The rows are grouped in 4 ways, from coarse to fine. Each group lies inside one group of the grouping before and may be the whole of it. The rows also spread widely along 12 directions, which tell nothing about the answers.
(in the rows, 128 means zero)
Some rows, each with its group in each grouping after it:
[ 72 137 110 139 107 189 190 105 133  58 114  83 143 136 114 127 139 115
 133 116 180 147 151  79  89 159 163 114  98 169] : Z_462 Z_893 liki Z_366
[124 117 119  91 117 106 106 170 171 175 119 114 105  80 146  97  86 133
  63 146 110 150 132 145 143  94 155 143 149 144] : Z_462 Z_243 sunif Z_365
[114 116 128 101 128  68  93 164  90 190 130 138  69  86 182  80 127 148
 107  89 103 151 107 129 144 125 130 129 158 156] : Z_462 Z_442 zari Z_340
[176  99 117 160 107 155 121  57 130 108 127 155 101 133 131 145 139 192
 132 120 157 137 126 128 125 142 126  92 113 162] : Z_123 Z_914 punu Z_447
[179  99 137  84 153 162 146  94 157 163 112 134  93 130 143 129  94 134
 102  76 140  90 107 177 186 129 114 146 101 118] : Z_462 Z_243 vatun Z_381
[140 129  91 136 125 181 157 112 206  93 146 130 158 108 103 139  88 168
 106 201 156 140 133 101 122  99 155 115  96 108] : Z_123 Z_914 zugu Z_897
[ 86 132 140  93  96 141  89 107 134 117 115 133 127  71 208 119  83 113
 177 105 143 117 113 152 152 167 124 141 119 139] : Z_123 Z_296 sapi Z_726
[ 49 115 163 123 108 162 116 136 119  83 138 101 145 160 165 100 123 106
 139 146 109 112 175 147 135 131 137  84 133 156] : Z_462 Z_852 reb Z_995
[123  91 140 113 121 121 100 143 154 178 184 143 115 189 128 133 104 184
 122 204 104 171 127 128 123  80  94 120 139  95] : Z_123 Z_296 sapi Z_513
[112  96  67 136 120 126 132 135 158 168 133 130 149 151 109 134 106 170
  93 172  79 120  88 123 133  71 121 166 125 101] : Z_462 Z_852 Dosef Z_813
[ 76 140  95  71 121 189 172 125 165  93 101  80 154  85 135 122  86  87
 121 108 183 126 135 109 125 138 160 151 122 159] : Z_123 Z_914 Dad Z_819
[ 72 105 133 175 143  96 105 118  74 117 124  79 141 196 152 137 129 135
 124 159  73 118  94 131 103  84 159  74  84 119] : Z_462 Z_852 fekik Z_514
[126 121  96  72 127 131 122 120 142 162 122 142 121  83 167 114  87 146
 130  96 135 117  76 129 167 124 118 179 139 117] : Z_123 Z_296 pili Z_707
[146 123 143 132 136 182 154  99 160 106 143 136 117 118 136 134 100 149
 140 129 161 111 130 132 147 151 132 105  73 108] : Z_123 Z_296 gare Z_85
[109 123 164  74 168 123 132 103  99 167 166 103  96 185 174 139 104 115
 160 108 172 160 126 128  91 119  93 107  91 146] : Z_462 Z_893 liki Z_562
[169  95 107 138 103 137 137  79 145 146 133 149  94 162 114 142 144 194
 112 129 148 169 111 111 105 123 121 136 131 155] : Z_462 Z_893 nozi Z_209
[167 128 165 121  71 160 118  71 170  83  96 140  58 126 164 134 126 180
 144 132 176 185 104 119 124 206 169 148 134 122] : Z_462 Z_893 nozi Z_706
[ 90 112 125  97 136 183 164 152 126 137 151 135 136 121 132  93 119 124
 132  89 118  86 146 129 185 140  94 132 127 117] : Z_123 Z_296 pili Z_154
[ 96 139 140 121 179 131 169 151  96 152 143  98 107 115 147 108 111  98
 132  87 150 119 141 116 121 134 126  87  58 138] : Z_462 Z_442 Palep Z_945
[148 119 110 105 111 105 124  99 126 118 119 127  83 138 145 108 142 191
  98 123 153 188  79  87 118 126 175 140 173 156] : Z_462 Z_442 Palep Z_781
[ 67  78 131 165  41 164 107 138 128 120 106 116 122 161 116 130 147 137
 127 158  97 154 177 140 117 150 113 118 146 154] : Z_123 Z_914 punu Z_528
[150  85  96 125  95 139 160 137 137 166  92 120  72 136  91 114 154 171
  65  89 122 161 106 112 143 145 141 174 158 142] : Z_462 Z_243 vatun Z_234
[100 130  66 182 111 104 127 105 126  92  77  85 147 102 140 142 112 154
 104 152 113 135  58  95  94 106 211 133  90 132] : Z_462 Z_852 reb Z_158
[133 118 131 122 139 146 140 136 165 136 112  99 115 129 132 130  91 125
  96 142 124 118 126 147 138 117 158 123  85 114] : Z_462 Z_852 fekik Z_337
[127 127 114 125 146 145 181 169 128 154 154 129  91  89 109  86 143 147
  96  93 143 139 163  91 133 144 123 114 112 153] : Z_462 Z_893 liki Z_366
[ 86  85 136 123  86  96  94 137  74 158 128 101  81 175 140 117 158 156
 120 114 120 199 130 109  90 124 128 108 171 186] : Z_123 Z_296 sapi Z_513
[154 101 129  57 132 108 101 135 149 205 160 148  82 118 156 116  94 160
 109 116 148 168 121 140 133 102 102 145 158 152] : Z_123 Z_296 gare Z_85
[104  74 161 117  98 118  93 138 124 200  74  76  82 192 143 159 102  90
 105 114  94 140 142 205 118 122 112 131  97 144] : Z_462 Z_893 liki Z_366
[132 110 119  76  95 106  74 100 130 161 152 172  96 101 190 111 111 184
 155 117 142 167  92 122 141 134 101 161 182 151] : Z_123 Z_296 sapi Z_726
[125 114 130 102  82 106  74  91 133 153 133 165  93 112 200 128 109 172
 164 130 130 164  89 136 127 153 104 171 151 133] : Z_462 Z_893 liki Z_366
[ 50 113 106 111  95 158 138 127 104 104  78 109 145 102 168  98 123  94
 137  64  98  76 111 148 178 160 135 159 137 150] : Z_462 Z_442 Palep Z_945
[ 67 106 148 138  77 131  85 147 134 109 135 131 134 136 165  96 126 140
 124 167  68 126 157 151 148 125 130 110 164 141] : Z_462 Z_893 liki Z_562
[137 139 144 112 146 136 154 172 134 146 128 123  73  58 141  74 126 128
  93  80 135 126 160 121 153 159 151 105 115 154] : Z_462 Z_893 nozi Z_706
[ 54 136  85 168  79 119 121 113 117  92 129 116 160  81 153 118 128 140
 139 158 136 164 119  79  77 130 157 124 119 171] : Z_462 Z_243 sunif Z_365
[ 38 110  65 109 111 139 143 143 106 125 118 105 180 135 133 107 121 132
 121 117  83 103  74  97 153  95 133 172 160 117] : Z_123 Z_296 pili Z_154
[112 124 153 120 141 193 170 139 159 129 198 167 122 149 136 106 115 161
 165 161 137 113 161 113 160 157  69 129  93  70] : Z_462 Z_852 reb Z_995
[ 89 123 163 144 125 156 171 205  88 105 140 108  74 116 113  50 174 152
  95  97 102 133 163  82 170 176 157  82 150 114] : Z_123 Z_296 pili Z_707
[ 80 135 133 141  74 178 120 107 154  56 111 123 143  78 168 119 103 129
 163 141 145 124 136 124 141 179 159 119 109 133] : Z_123 Z_296 sapi Z_513
[100  86  76 131  99 134 121 131 141 134 111 124 157 115 115 104 128 131
  71 115  94 104 161 155 144  74 139 109 159 215] : Z_462 Z_442 Palep Z_945
[ 64 107 147 167  75 138 123 170 106 144 101 129  94 106 155 103 137 116
 141 112  85 122 150 144 151 187 113 131 106 117] : Z_462 Z_442 zari Z_340
[ 77 103 180 104  88 150 107 159 144 150 115  89  95 166 147 133  99 101
 135 150 129 165 163 157 120 150 123 117 117 121] : Z_123 Z_296 sapi Z_726

New rows. What belongs after each?
[ 92 107  95 114 124 150 178 125 109 127  97  88 118 165 109 120 142 131
 102  88 137 138 100  98 125 129 149 150 130 146] : Z_462 Z_442 Palep Z_945
[ 94 111 104 124 109 165 152  66 121  74 106  92 152 164 128 136 139 124
 121 103 160 132 130 116  97 116 158 105 127 202] : Z_462 Z_893 nozi Z_209
[ 76 119  99  90 117 116 131 119 143 173 115  89 134 153 148 162  80  98
 132 145 162 178 107 123  71  95 124 161  97 149] : Z_462 Z_442 zari Z_340
[ 91 147  78 170 103 135 142 105 141  99  88 107 148  41 150 136 103 112
 136 116 148 123 115 110  92 148 172 126  61 169] : Z_462 Z_893 nozi Z_706
[104  91 123 122 133  93  91 127 115 174 136 110 132 167 148 125 107 141
  91 154  82 130 109 156 125  60 124 111 132 142] : Z_462 Z_243 sunif Z_365
[131 140 124 128 142  96 138 148 128 188 159 145  77 106 154 124 106 168
 146 145 147 184  90  85 103 145 112 148  82  85] : Z_462 Z_442 Palep Z_945
[147  92 129 101 146 145 135  94 144 189 185 165 120 188 136 141 106 174
 139 153 131 133 107 135 140  99  55 151 109  93] : Z_462 Z_243 sunif Z_365
[164 124 147 128  99 189 146  97 187  78 160 176 105 110 133 100 129 184
 127 151 170 140 173 121 158 164 132 103 133 145] : Z_462 Z_442 Palep Z_781
[ 37 137 120 189 120 135 136 165 108 118 157 113 162  98 151 112 114 111
 159 168 101 113 162 108 100 133 121  87  55 122] : Z_462 Z_852 reb Z_158
[ 78 122  89 132 122 115 135  90  77 112 127 106 137 130 154 123 144 136
 141  90 146 145 106  90  86 120 138 115 122 195] : Z_462 Z_893 liki Z_366
[ 44 101  55 129 119 115 141  83  71 130  98  93 175 184 142 144 138 133
 139 102  87 109  34  98 109  91 126 179 130 135] : Z_462 Z_893 nozi Z_706
[123  91 128  90  89 151 111 105 147 167 149 159 105 158 147 136 115 168
 157 131 142 159 117 132 139 142  73 168 151 123] : Z_123 Z_296 sapi Z_726
[ 42 113 132 189  66 170 107 116 121  38 130 121 170 142 147 112 140 154
 152 194  80 112 141 116 137 146 154  86 138 115] : Z_123 Z_914 Dad Z_819
[104  94 140 184  56 165 120 124 131 123  96 118  97 120 121 144 137 134
 139 136 131 153 172 143 108 185 124 105  95 152] : Z_123 Z_914 Dad Z_819
[ 94 118 132 130 143 174 164 135 129 142 227 173 148 134 129  94 131 156
 152 153 137 120 188 101 134 121  51  97 105 130] : Z_462 Z_243 sunif Z_365
[133 122 132 132 131 166 188 175 135 142 157 137  76  97  99  90 145 168
 107 105 150 151 150  77 145 174 127 123 115 110] : Z_123 Z_296 gare Z_85
[168  99 107 179 131 130 126 114 134 152 149 185 109  97 132 111 132 190
 113 124  95  91 128 146 169 120 106  99  96 130] : Z_462 Z_442 zari Z_340
[ 64 129 147 129 127 110 114 164  90 176 176 140 105 107 182 102 118 124
 175 128 122 145 152 116 110 153  75 117  95 130] : Z_462 Z_852 reb Z_995
[101  96 101 146  64 186 150 118 140 102 107 140 121 113 117 106 155 151
 120  97 124 115 159 127 149 172 122 145 148 172] : Z_462 Z_852 Dosef Z_813
[148  70  94 130  82 119  93  93 135 140 102 129 113 151 125 126 143 169
  78 112 109 141 132 156 127  92 143 124 175 214] : Z_462 Z_852 fekik Z_337
[ 69 110 158  80 114 163 137 171 116 106 141 109 105 166 141  71 142 149
 112 136  92 132 128 108 180 145 137 134 201  93] : Z_123 Z_914 Dad Z_819
[ 72 117  88 143 139 174 202 137 113 143 122  98 149 117 100 126 126  83
 125  81 154 102 166 116 113 134 105 117  54 171] : Z_462 Z_442 Palep Z_781
[ 56 107  92 155 123 132 138 106 103  84 102  85 174 190 132 130 130 135
 108 153  80 103  75 115 129  79 173 115 123 119] : Z_462 Z_442 zari Z_340
[119  83 111 124 115 161 156 167 152 190 111 134 113 133 102 109 123 129
  86 102  72  86 144 164 181 126  91 162 119 113] : Z_462 Z_893 nozi Z_209
[108 108 138 123 118 114  90 114 142 152 170 138 130 161 162 135 100 152
 141 183 118 153 137 140 103  94 105 110 117 135] : Z_462 Z_852 fekik Z_337
[ 64 109 114 120  87 161 143 125 102 109 151 136 131 140 137 103 154 156
 159 113 137 149 132  84 130 159 104 138 160 147] : Z_123 Z_296 sapi Z_726
[ 86 101 124  99  93 185 165 187 150 108 123 102 110 128  91  75 150 136
  72 126 123 152 187 102 154 140 149 122 188 155] : Z_123 Z_914 zugu Z_897
[ 92 114 155 127  87 152 108 171 142 145 151 153 101  82 159  92 113 140
 148 135 106 130 170 142 164 172  98 122 129 119] : Z_123 Z_296 sapi Z_513
[121 121  68 162 126 190 202 116 134  99 130 133 139  88  87 116 145 164
 120 103 155 111 125  72 138 154 133 131  99 135] : Z_123 Z_914 Dad Z_819
[ 82 100  87 105 145 121 150 122 111 167 126  82 146 186 115 143 117 118
 102 121 121 138 109 118  94  69 120 138 113 158] : Z_462 Z_893 liki Z_366
[ 97 108 141 165 101 108  88 147  88 133 165 163 101 103 170  76 156 175
 137 127  77 123 153 128 144 143 111  82 147 156] : Z_462 Z_852 Dosef Z_813
[138 131 124 141 123 183 170 109 179  88 186 170 131 139 116 111 126 194
 137 183 157 147 146  83 137 137 122 114 115 102] : Z_462 Z_442 Palep Z_945
[106 120 122 115 133 133 153  94  91 117  65  63  98 145 145 136 132 103
 115  57 153 133  90 124 106 148 176 125  97 170] : Z_462 Z_893 nozi Z_706
[ 72 133 146 147  93 151 129 134 137  81  53  72 122 104 162 120 105  92
 119 119  99 104 110 150 144 170 196 128  92 111] : Z_462 Z_893 nozi Z_209
[131 107  88 127 159 141 175  72  78  92 139 111 123 196 119 116 170 193
 114  89 144 128  65  68 125 105 154 121 143 147] : Z_462 Z_852 reb Z_158
[ 89 126 123 157 102  86 111 167  85 146 167 139  89  80 154  78 161 162
 128 124 125 184 162  78  87 146 130  92 143 189] : Z_462 Z_852 fekik Z_337
[ 48 101 123 129  90 117  93 190 125 146 111  90 139 104 138  97 113 100
  92 140  76 128 171 153 133 100 148  96 148 175] : Z_123 Z_296 sapi Z_726
[ 59 120 126 133  85 155 114 110 124 111 111 125 147 105 181 126 105 102
 171 114 114 101 134 152 138 164 107 142 101 142] : Z_462 Z_893 liki Z_562
[ 52 109 115 132  91 147 148 113  99  92 118  80 140 171 125 117 153 125
 113 129 139 165 135  91  88 123 154 117 149 180] : Z_462 Z_243 sunif Z_365
[103  99  67 179  76 120 148 104  99 113  76 112 108 141 110 133 168 176
 105 109 117 163  70  81 105 142 168 157 137 152] : Z_462 Z_442 zari Z_340
[ 72 110 128 122 116 136 117  95 104 139 149 108 137 182 152 158 111 126
 169 157 151 164 125 114  75 115  96 112 100 138] : Z_123 Z_914 punu Z_447
[ 96 139  64 153  97 145 138 123 153  98  86 117 152  31 143 125  97 137
 125 132 132 120  91 100 131 147 172 151  94 125] : Z_123 Z_914 zugu Z_897
[ 64  95 114  87 120 104 113 148  92 156  98  75 121 178 147 119 117 126
  99 114  83 136  64 126 138  94 153 158 164 116] : Z_123 Z_296 gare Z_85
[145 115  90  79 108 198 165  90 191  99  82 113 128  95 126 125  99 123
  96  80 173 103 129 147 158 143 159 165 132 176] : Z_462 Z_852 Dosef Z_813
[ 96  94 141 160  89 118 102  94 113 166 145 122 110 199 146 175 123 144
 166 169 135 187 136 133  57 128  83 116  83 143] : Z_462 Z_893 liki Z_562
[ 93 105 105 120 135 132 112  66 113 129 119  96 169 179 155 171  87 120
 149 137 134 114  81 145 104  76 125 114  84 140] : Z_123 Z_296 pili Z_707
[127 128  97 151  97 153 151 155 171 132  94 132 109  39 129 107 109 136
 102 112 118 114 136 128 155 168 149 155  97 130] : Z_462 Z_893 liki Z_562
[ 68 113 108 158 114  89  99  85  58 131 165 160 136 169 188 127 146 185
 189 146  94 141  52  89 113 121  93 135 127 103] : Z_462 Z_442 zari Z_340
[100 135  49 124 135 151 164  87 153 119 131 121 179  82 139 147  89 125
 142 120 170 115 103  98  98 106 131 156  71 160] : Z_462 Z_852 fekik Z_514
[131 130 127 160 160 195 175  96 154  82 123 118 148 116 135 133  99 124
 138 122 141  59 134 145 160 142 143  93  35 107] : Z_462 Z_852 reb Z_995
[152  79 118 139  98 119  94 105 110 159  95 147  85 134 149 126 136 185
 120  92  86 115  72 154 177 144 122 148 144 118] : Z_123 Z_296 sapi Z_726
[156  94 129 166  88 137  96  92 138 117 118 174 102 121 151 113 143 195
 122 128  82 107 111 153 171 147 128 121 141 129] : Z_462 Z_893 nozi Z_706
[108 136 119 162 110 162 177 122 122  68 166 141 115 123 116  86 170 198
 122 150 149 165 123  40 122 162 155 116 141 118] : Z_462 Z_243 sunif Z_365
[156 111  65 151 112 114 148 116 152 169 110 140 102 107 108 141 120 182
  98 130 138 164  81  97 111 118 141 167 104 130] : Z_462 Z_442 Palep Z_945
[ 86 137 135 194 129 146 141 133 110 102 188 172 143 103 153  94 141 172
 171 162  89  98 138  96 142 152 101  86  79  88] : Z_462 Z_893 nozi Z_209
[103  95  98 154  68 141 100  95 127  96 148 148 141 132 128 119 151 186
 125 163 127 162 148 105 105 114 131 100 178 192] : Z_123 Z_914 Dad Z_819
[127  85 124 141 118 133 141  91  92 169 177 156 101 204 118 134 167 184
 147 119 136 166 133 102  94 123  64 116 127 156] : Z_462 Z_893 nozi Z_209
[ 84 118 175 162 108 208 159 108 139  54 153 127 142 171 134 109 136 142
 148 165 121 102 164 125 157 165 126  85  98  93] : Z_462 Z_243 sunif Z_365
[ 87 102 167  99 118 162 101 114 144 114 121  87 138 168 159 139  83  95
 134 142 129 117 158 183 136 109 134  85 107 149] : Z_123 Z_296 sapi Z_513
[113 130 132 154  83 165 134 104 150  92  80 114 112  63 159 126 108 115
 132 108 151 121 134 141 135 189 163 130  81 146] : Z_462 Z_243 sunif Z_365
[ 50 115 113 151  97 198 160 106 123  29 111  84 176 164 115 118 141 130
 125 152 121 108 135 101 132 132 173  97 137 137] : Z_123 Z_914 Dad Z_819
[ 77 104  80 153  86 145 128  70 117 102  99 100 161 151 143 160 122 126
 148 126 147 136 112 121  80 119 139 135 101 183] : Z_462 Z_852 reb Z_158
[102 119 153 150 113 184 153  68 100  69 113 111 123 137 157 126 140 119
 157  83 162 105 141 133 133 180 134  89  82 160] : Z_462 Z_243 sunif Z_365
[ 66  81 111  95 106 105 118 160  89 185  94  70 104 173 129 116 138  98
  86  86 108 157 144 143 101  99 127 136 161 205] : Z_462 Z_852 reb Z_995
[104 138 134 108 152 126 152 147 121 128 188 140 110 133 147  84 130 177
 124 155 126 156 103  70 138 125 129 128 143  88] : Z_462 Z_243 vatun Z_234
[107  77 102 117 122 152 146 123  84 144 193 167 122 182 107  88 183 202
 123 114 107 134 139  88 150 110  68 118 199 156] : Z_123 Z_914 Dad Z_819
[ 69  75 136 135  95 134 135 178  69 177 110 102  80 178 115 107 166 136
 116  99  79 149 133 120 139 157  95 136 146 117] : Z_123 Z_914 zugu Z_897
[ 83 100  81 172 144  97 136 150  80 178 144 116 142 126 120 129 127 146
 116 123  84 114  96 108 112  87 113 109  82 128] : Z_123 Z_296 gare Z_85
[ 40 126  80 153 104 152 168 142  99  99 129 103 160 103 122 101 150 116
 129 105 125 124 152  80 104 137 134 122 117 179] : Z_462 Z_893 liki Z_366
[106  90 140 136  72 123  90 123 128 110 138 121 103 183 131 117 147 191
 110 177 109 192 126 109 112 115 154 107 185 146] : Z_123 Z_296 sapi Z_513
[ 69 151 102 132 134 143 154 100  96  84 126 124 147  78 180 106 119 118
 167  88 155 106 100  95 128 155 144 121  91 149] : Z_462 Z_442 zari Z_340
[ 81 105 148 173 118 164 133  61  58  46 144 113 139 200 146 126 173 164
 172 112 134 118 117 100 119 147 137  52 114 154] : Z_123 Z_296 sapi Z_726
[104 121 136 163 130 174 141  98 123  98 192 157 154 142 139 125 125 162
 172 153 141 113 156 111 128 130  95  68  82 125] : Z_123 Z_296 pili Z_154
[ 59 137  74 173  86 157 127 116 149  93  95 110 180  44 151 144  85 101
 153 149 132 107 132 124 107 140 146 127  62 146] : Z_123 Z_914 punu Z_528
[107 134  60 102 152 132 166  95 137 146 139 129 157 113 140 136  95 143
 137 120 157 123  66  91 119 100 120 173  92 122] : Z_462 Z_442 Palep Z_781
[117  99 109 131  95 176 143  58 143 129 173 154 139 179 122 171 124 170
 184 150 193 174 137  99  79 135  70 130  99 153] : Z_123 Z_296 sapi Z_726
[147  98 147 145 153 134 131  94 105 157  74  77  90 158 149 162 103 100
 119  73 137  98 115 186 125 131 143  93  37 148] : Z_462 Z_852 reb Z_158
[105 113 129 145  91 119 120  92 100  92 140 124 103 179 145 115 163 201
 126 159 128 190  79  69 103 135 159 130 167 124] : Z_462 Z_243 sunif Z_365
[115 131 115 162 112 165 153 139 160 122  94  97 115  69 122 142  94 111
 122 134 156 135 153 126 110 159 154 110  49 130] : Z_123 Z_914 punu Z_528
[ 93 122 108 145  99 188 176 123 144  66  80  86 132 104 111 119 126 123
 105 102 144 113 122 108 141 164 190 125 105 137] : Z_123 Z_296 gare Z_85
[111 121  70 146 101 136 121 118 181 123 138 141 164  95 124 138  91 174
 121 191 123 141  98 102 119  94 144 146 115 115] : Z_123 Z_296 sapi Z_726
[110 126  99 168 113 186 148  88 153  36 162 169 179 111 135  95 139 190
 136 160 102  74 129 104 175 128 142 103 133 121] : Z_462 Z_893 liki Z_366
[152 104  79 129 102 130 103  94 182 116 124 158 152  99 136 115 108 184
  83 156  96 111 109 144 153  75 155 133 161 161] : Z_462 Z_893 nozi Z_209
[113 104 110 143 156 111 151 183 104 175 148 121 102 153 115  90 140 175
  87 135  66 117 100 103 157 100 128 133 126  83] : Z_462 Z_852 reb Z_158
[189  71  90 164 135 113 132  97 119 161 111 138  94 167  92 126 157 198
  59 106  96 119 102 142 149  82 143 103 130 164] : Z_462 Z_442 Palep Z_781
[ 83 107  92 116 114 102 119 172 105 163 136 117 118 104 131  90 136 154
  98 115 101 152 117  96 130 104 136 132 168 159] : Z_123 Z_296 sapi Z_726
[ 72  97 139  94  85 135 104 110 100 105 116 110 115 177 165 113 136 150
 135 117 112 148  89 120 140 138 143 145 187 135] : Z_123 Z_296 gare Z_85
[ 85 101 184  95  84 152 119 121 106 155 129 132  71 180 175 124 131 121
 178 101 144 165 143 145 131 196  77 149 129 125] : Z_462 Z_442 Palep Z_945
[104 118 142 122 154  99 113 104 105 165 160 109 118 169 165 146  98 132
 141 153 137 159 105 128  86  93 114 100  82 127] : Z_462 Z_243 vatun Z_234
[160  89  86 127 117 163 139  38 150 119 139 161 143 182 121 152 132 194
 130 129 135 116  88 128 134 100 105 147 133 145] : Z_462 Z_893 nozi Z_706
[ 74 117 144 109  98 141 114 124 143 143 156 142 130 149 172 125  98 140
 164 173 111 145 105 125 136 141  93 168 124  71] : Z_462 Z_243 vatun Z_381
[ 78  93 154 116  95 158 138 126 102 106 109 110 103 208 138 104 155 147
 126 116  94 132 111 127 163 156 131 141 166 109] : Z_462 Z_442 Palep Z_945
[ 61 105 141 131  79 173 129 145 100  67 134 132 127 127 145  68 166 156
 135 105  91 109 148 111 183 169 137 111 188 144] : Z_123 Z_296 sapi Z_513
[ 87  71 129 143  78 134 101 102 103 156  77 100 118 183 145 148 128 118
 118 110  85 118 109 178 135 129 114 145 120 144] : Z_462 Z_243 sunif Z_365
[151  91 127 106 121 176 138 122 159 161  98 134 102 126 132 134  97 139
 118 104 114  93 114 171 189 150 102 157 102  88] : Z_123 Z_914 zugu Z_897
[ 87 137 144 109  97 134 110 139 132 123 101 104 105  77 178 116  92 108
 145 116 147 148 124 130 127 165 154 129 110 134] : Z_123 Z_296 pili Z_707
[116 106  45 171 114 172 211 143 144 134 143 150 138 106  61 108 161 174
  92 117 136 129 143  65 127 125 116 147 113 150] : Z_462 Z_442 zari Z_340
[103 125 170 117 113 138 117 126 117 103 113 105  90 129 168 101 129 123
 125 108 128 139 143 138 132 158 160  95 129 155] : Z_462 Z_893 nozi Z_706
[ 85 103 113 143 117 120 122 130  84 161 182 148 120 157 135 120 146 171
 154 148 120 162 135  88  98 118  73 109 132 137] : Z_123 Z_914 punu Z_447
[ 97 137  78 163 123 114 150 188 154 160 131 115 131  41 118 107 103 127
  95 149 117 139 146  98 105 118 151 130  77 142] : Z_462 Z_852 fekik Z_337
[ 53 123 118 202  87 113 100 102  77  81 155 149 149 140 179 116 152 181
 187 172  79 128  85  86 114 153 126 116 112  98] : Z_462 Z_852 fekik Z_337
[ 40 118 165 151 103 159 139 163  57  96 120  98 103 113 156  80 162 105
 151  82 107 113 169 117 145 196 130  80 125 148] : Z_123 Z_914 Dad Z_819
[153 100 105 136  94 149 121 153 168 150 147 171 101  74 111  93 130 184
  87 143 114 138 175 127 158 127 115 117 160 155] : Z_123 Z_914 punu Z_447
[132  97  63 137 121 150 157  97 153  92 136 122 158 172  88 121 143 194
  74 158 116 130  99  89 128  70 165 135 161 150] : Z_462 Z_852 fekik Z_337
[121 103 176 123  88  95  26  82  97 151 122 148  86 113 230 141  98 138
 184 127 126 151 121 185 120 154 102  91 115 156] : Z_123 Z_914 zugu Z_897
